There are 4 ways to turn a row about zero (a turn may also mirror it). The second row of each pair is the first, turned, with some noise. The first 28 pairs use one turn. New pairs use 2 turns, one after the other, and a turn may come again.
Some pairs, each with its turns in order after it:
|   5 |  13 | -17 | -16 |   5 |  32 |
|  -3 |   5 | -21 |  -5 | -17 |  29 |	z_593

| -7 | 37 | 39 |  2 |  8 |  3 |
|   0 | -34 |  19 |  -7 | -17 | -32 |	z_468

|  19 | -29 |  -4 |  -3 |  12 |   3 |
|  4 | 26 | -5 |  7 | 24 | -7 |	z_468

| -12 | -28 |  -1 |   7 | -34 |  31 |
| -37 |   9 | -38 |  -7 |  -2 |  11 |	z_403

|  -9 | -33 |   1 |  57 |  10 |  32 |
|  -8 |  -6 | -62 |  23 | -29 | -24 |	z_403

| -11 |  19 |   5 |  -7 |  -4 | -33 |
|  11 | -16 |  26 | -19 |  -8 | -12 |	z_593

|  -3 |  -1 |  -1 | -27 |   4 |   1 |
|  11 |  17 |  -1 | -13 | -11 |   5 |	z_593

|  10 |  -7 |  -4 |  45 | -28 |  -2 |
|   5 |  -1 | -49 |  24 | -14 |  -3 |	z_468

|  24 |   0 |  -8 | -32 |  37 |  11 |
| -35 | -10 | -28 | -27 | -19 |   7 |	z_96

|  -1 | -10 |  -8 |  21 | -13 |  -5 |
| -11 |   7 | -10 |  15 | -18 |   4 |	z_403

| -10 |  -1 | -34 |  28 |   0 |  14 |
| -20 |  -8 |   9 |  37 | -17 |  14 |	z_593

|  31 | -57 | -18 |  -7 | -18 | -41 |
|   2 |  75 |   9 |   6 | -26 |  17 |	z_403

|  12 |   1 | -22 |  -2 |  -2 | -33 |
| -24 |   1 |  29 | -12 | -16 | -15 |	z_593

| -9 |  6 |  7 | -2 | -7 | -7 |
|  3 | -9 |  3 | -6 | -3 | 12 |	z_403

| -18 |  -4 |   2 |  -6 |   6 |  -6 |
|   6 | -12 |  -5 |   3 |  -7 |  -8 |	z_96

|  48 |  -4 |   8 |   2 | -26 | -34 |
|  -7 |  42 | -26 |  28 |  30 |  13 |	z_96

| -10 |  39 |   1 |  57 | -24 | -21 |
|  13 | -45 | -35 |  23 | -39 |   3 |	z_468

|  16 | -18 |  -1 |  12 |  -2 | -34 |
| 13 |  9 |  2 | 39 |  3 |  2 |	z_468

|   3 |   3 |   4 | -56 |  57 |  16 |
| -24 | -33 | -41 | -35 | -41 |   9 |	z_96

| 13 | 12 |  4 | -6 | 21 | 15 |
|   4 |  -7 |   6 |  -3 |   9 | -28 |	z_403

| -20 |   0 | -12 |  -8 | -11 |  57 |
|  18 |   6 | -41 |  28 | -22 |  28 |	z_593

|   6 |  12 |   8 | -21 |  -7 | -12 |
|   9 |  -1 |   3 | -30 |  -9 |  -6 |	z_593

|  -5 | -17 |  -4 | -46 |  34 | -55 |
| 23 | 17 | 67 | 24 | 17 | 30 |	z_468

| -11 |   4 |   5 |  -2 |  13 |  57 |
|   9 | -13 |  21 | -53 | -13 |   8 |	z_96

|  21 |   1 | -11 | -17 | -10 |  30 |
| -10 |  24 |   6 | -21 |  -8 |  22 |	z_96

| -16 |   4 |  22 |   2 |  19 |  -4 |
|  26 |  -6 |  14 |  -6 |  -7 | -14 |	z_468

|  -8 |  11 |   4 |  36 |   1 | -13 |
|   3 | -21 |   0 |  24 | -29 |   2 |	z_403

|   6 | -14 |   5 |  16 |  -1 | -23 |
|   1 |   7 | -10 |  18 |  18 | -21 |	z_96

New pairs, each followed by its turns in order:
|  -5 |   4 |   3 | -18 |  -1 |   1 |
|  -6 |  -1 | -13 |   5 | -10 |  -6 |	z_96 z_593

| -10 |   2 |  -2 |  -9 |   8 |   8 |
| -9 |  7 | 15 | -4 |  4 | -6 |	z_468 z_468

|  1 | -9 |  7 | -7 | 35 | -2 |
|  9 | 23 | -4 | 10 | 13 | 23 |	z_96 z_403

| 57 | -1 | -4 | -6 |  0 | 23 |
|  20 |   3 |  17 |  10 | -45 |  29 |	z_593 z_593

|   2 | -22 |   6 |   3 | -11 |   8 |
| -15 |  -8 |   4 |  16 |  13 |  -4 |	z_593 z_96

| 20 | 46 |  7 | 11 |  5 |  1 |
|  10 |  -4 | -39 |  -7 |  18 | -25 |	z_96 z_403

|  7 |  9 |  2 | -7 |  0 |  1 |
|  -1 |   0 |  -6 | -15 |   4 |   2 |	z_96 z_468

|  14 |   7 |  14 |  13 |  19 | -38 |
|  30 |  19 |  12 | -14 |  26 |   2 |	z_593 z_593

|  16 |  48 |  -4 | -12 |  26 |   2 |
| -11 |  12 | -25 | -33 |  36 |  -5 |	z_593 z_403

|   7 |   1 |  -6 |  22 | -24 |  -4 |
|  11 |   8 |  -8 |  13 | -13 |  24 |	z_593 z_403

|  4 | 35 | -4 | 11 |  6 | -6 |
|  11 |  11 | -11 |  21 |  20 |  14 |	z_96 z_593

|  30 |   2 |   5 |  -6 | -17 |  17 |
|  19 | -16 |   6 | -13 |   8 |  26 |	z_403 z_403

|   2 |   0 | -36 | -57 |  -9 |  -8 |
|  38 | -39 |  11 | -42 |  -9 |  11 |	z_468 z_96

| -20 |   8 | -24 |   5 |   4 |  16 |
|  32 |   6 | -13 |  -3 |   1 |  -7 |	z_96 z_96

|  11 |   9 |  17 | -57 |  14 |  -7 |
|  42 | -30 | -30 |  -9 |  12 |  -4 |	z_468 z_96

| -21 | -14 |  -2 |  -5 |  39 |  36 |
|  18 |  23 | -30 |  21 | -37 |   0 |	z_96 z_96

|  16 |  51 |  -8 | -57 |  10 |  -8 |
|  53 |  -4 |   0 | -59 | -19 | -25 |	z_403 z_403

| -14 |   0 | -25 |  18 | -13 |  43 |
|   6 | -15 |  11 | -51 | -11 |   5 |	z_96 z_403

|  -3 |  -5 |  22 | -12 |   2 | -11 |
|  -5 |   3 | -12 |  10 |  15 |  15 |	z_96 z_468

|  26 |  14 |   3 | -13 | -12 |  19 |
| 23 |  1 | 30 | 11 |  0 |  1 |	z_468 z_593

|  19 | -13 |   3 | -18 | -57 |  21 |
| -29 | -36 |  40 | -10 |  10 | -26 |	z_96 z_403

|  -2 |   1 |  -4 | -45 |  18 |  -1 |
|  30 |   2 |  18 | -16 |  12 | -30 |	z_403 z_403

| -57 | -38 |   3 | -15 |  -1 |  57 |
| -25 |  36 |  49 | -53 | -16 |  25 |	z_96 z_403

| -1 | 27 |  0 | -7 | 16 | 24 |
|  -2 |  19 | -28 |  13 |  -9 |  15 |	z_593 z_593

|  11 |   7 | -52 | -57 | -22 | -29 |
|  23 | -31 | -14 | -17 |  51 |  57 |	z_403 z_593

|  -3 | -23 |  -1 |   7 |  24 |  -2 |
| -19 |  -1 |  -2 | -20 |  11 |  15 |	z_468 z_593

|   0 |  -6 | -18 |  -2 |   0 |  13 |
| 16 | -9 | -1 | -7 | -1 | -5 |	z_96 z_593

|   3 | -20 | -35 |   8 | -11 | -24 |
|  -4 | -15 | -33 | -24 |  16 |  -8 |	z_468 z_468

|  -2 |   0 | -14 |  19 |  -1 |  -1 |
| 16 | -2 | 11 |  3 | -9 | -7 |	z_96 z_468

|   1 |   2 | -17 |  -8 | -12 |   1 |
|  -3 |  -8 | -13 |   2 |  16 |   1 |	z_468 z_403

|  -1 |   1 |  10 | -15 | -13 |  -8 |
|  17 | -14 |  -6 |   4 |   2 |  -9 |	z_468 z_593

|  0 |  5 | 10 | -5 |  0 | -1 |
| 10 |  0 | -7 |  4 |  2 | -2 |	z_468 z_96

|  1 |  0 |  7 | -3 | 53 | 10 |
|   9 |   6 |  33 |  19 |  30 | -21 |	z_468 z_468

|  -4 | -12 |   0 |  -5 |  20 |   6 |
|  -5 | -11 |  -9 |  -6 |   6 |  19 |	z_593 z_593

| 26 | -4 | -7 |  5 |  4 | 50 |
|   6 |  17 |  44 | -11 | -20 |  22 |	z_468 z_593

|   9 | -10 | -48 |  -4 |   8 |  12 |
|   4 |  -9 |   4 | -41 |  30 |   4 |	z_468 z_468

|  52 | -20 | -11 | -16 |   7 |   2 |
|   2 | -31 |   8 |  19 |  40 |  20 |	z_96 z_403

| -16 |  33 | -20 |  -2 |   8 | -35 |
|  44 |  21 | -25 | -12 |  -4 |  -3 |	z_593 z_96

|   0 |  11 | -13 |   4 |  10 | -15 |
|   1 |  -7 | -12 | -20 |  -3 |   8 |	z_593 z_403

|  -4 | -13 |  40 |   3 | -15 |   8 |
|  -2 |  20 |  32 |   3 |   7 | -27 |	z_96 z_403

| -33 |   2 |  23 | -13 | -18 |   0 |
|  -7 |  20 | -21 | -12 |  30 | -11 |	z_403 z_403

|   2 |  -2 |   8 |  12 | -27 |   3 |
| -13 |  -7 | -17 |   0 |  11 |  20 |	z_403 z_403

| -2 | 37 | -2 |  8 | 11 |  6 |
|   6 |  36 |   3 |   9 |   6 | -14 |	z_468 z_593

| -20 |  15 |   4 |   0 | -10 | -41 |
|  23 |   7 | -37 |  15 |   8 |  -7 |	z_96 z_468

|   7 |   2 | -24 | -10 |  20 | -31 |
|  40 | -12 | -10 | -16 |   8 |  -2 |	z_593 z_593

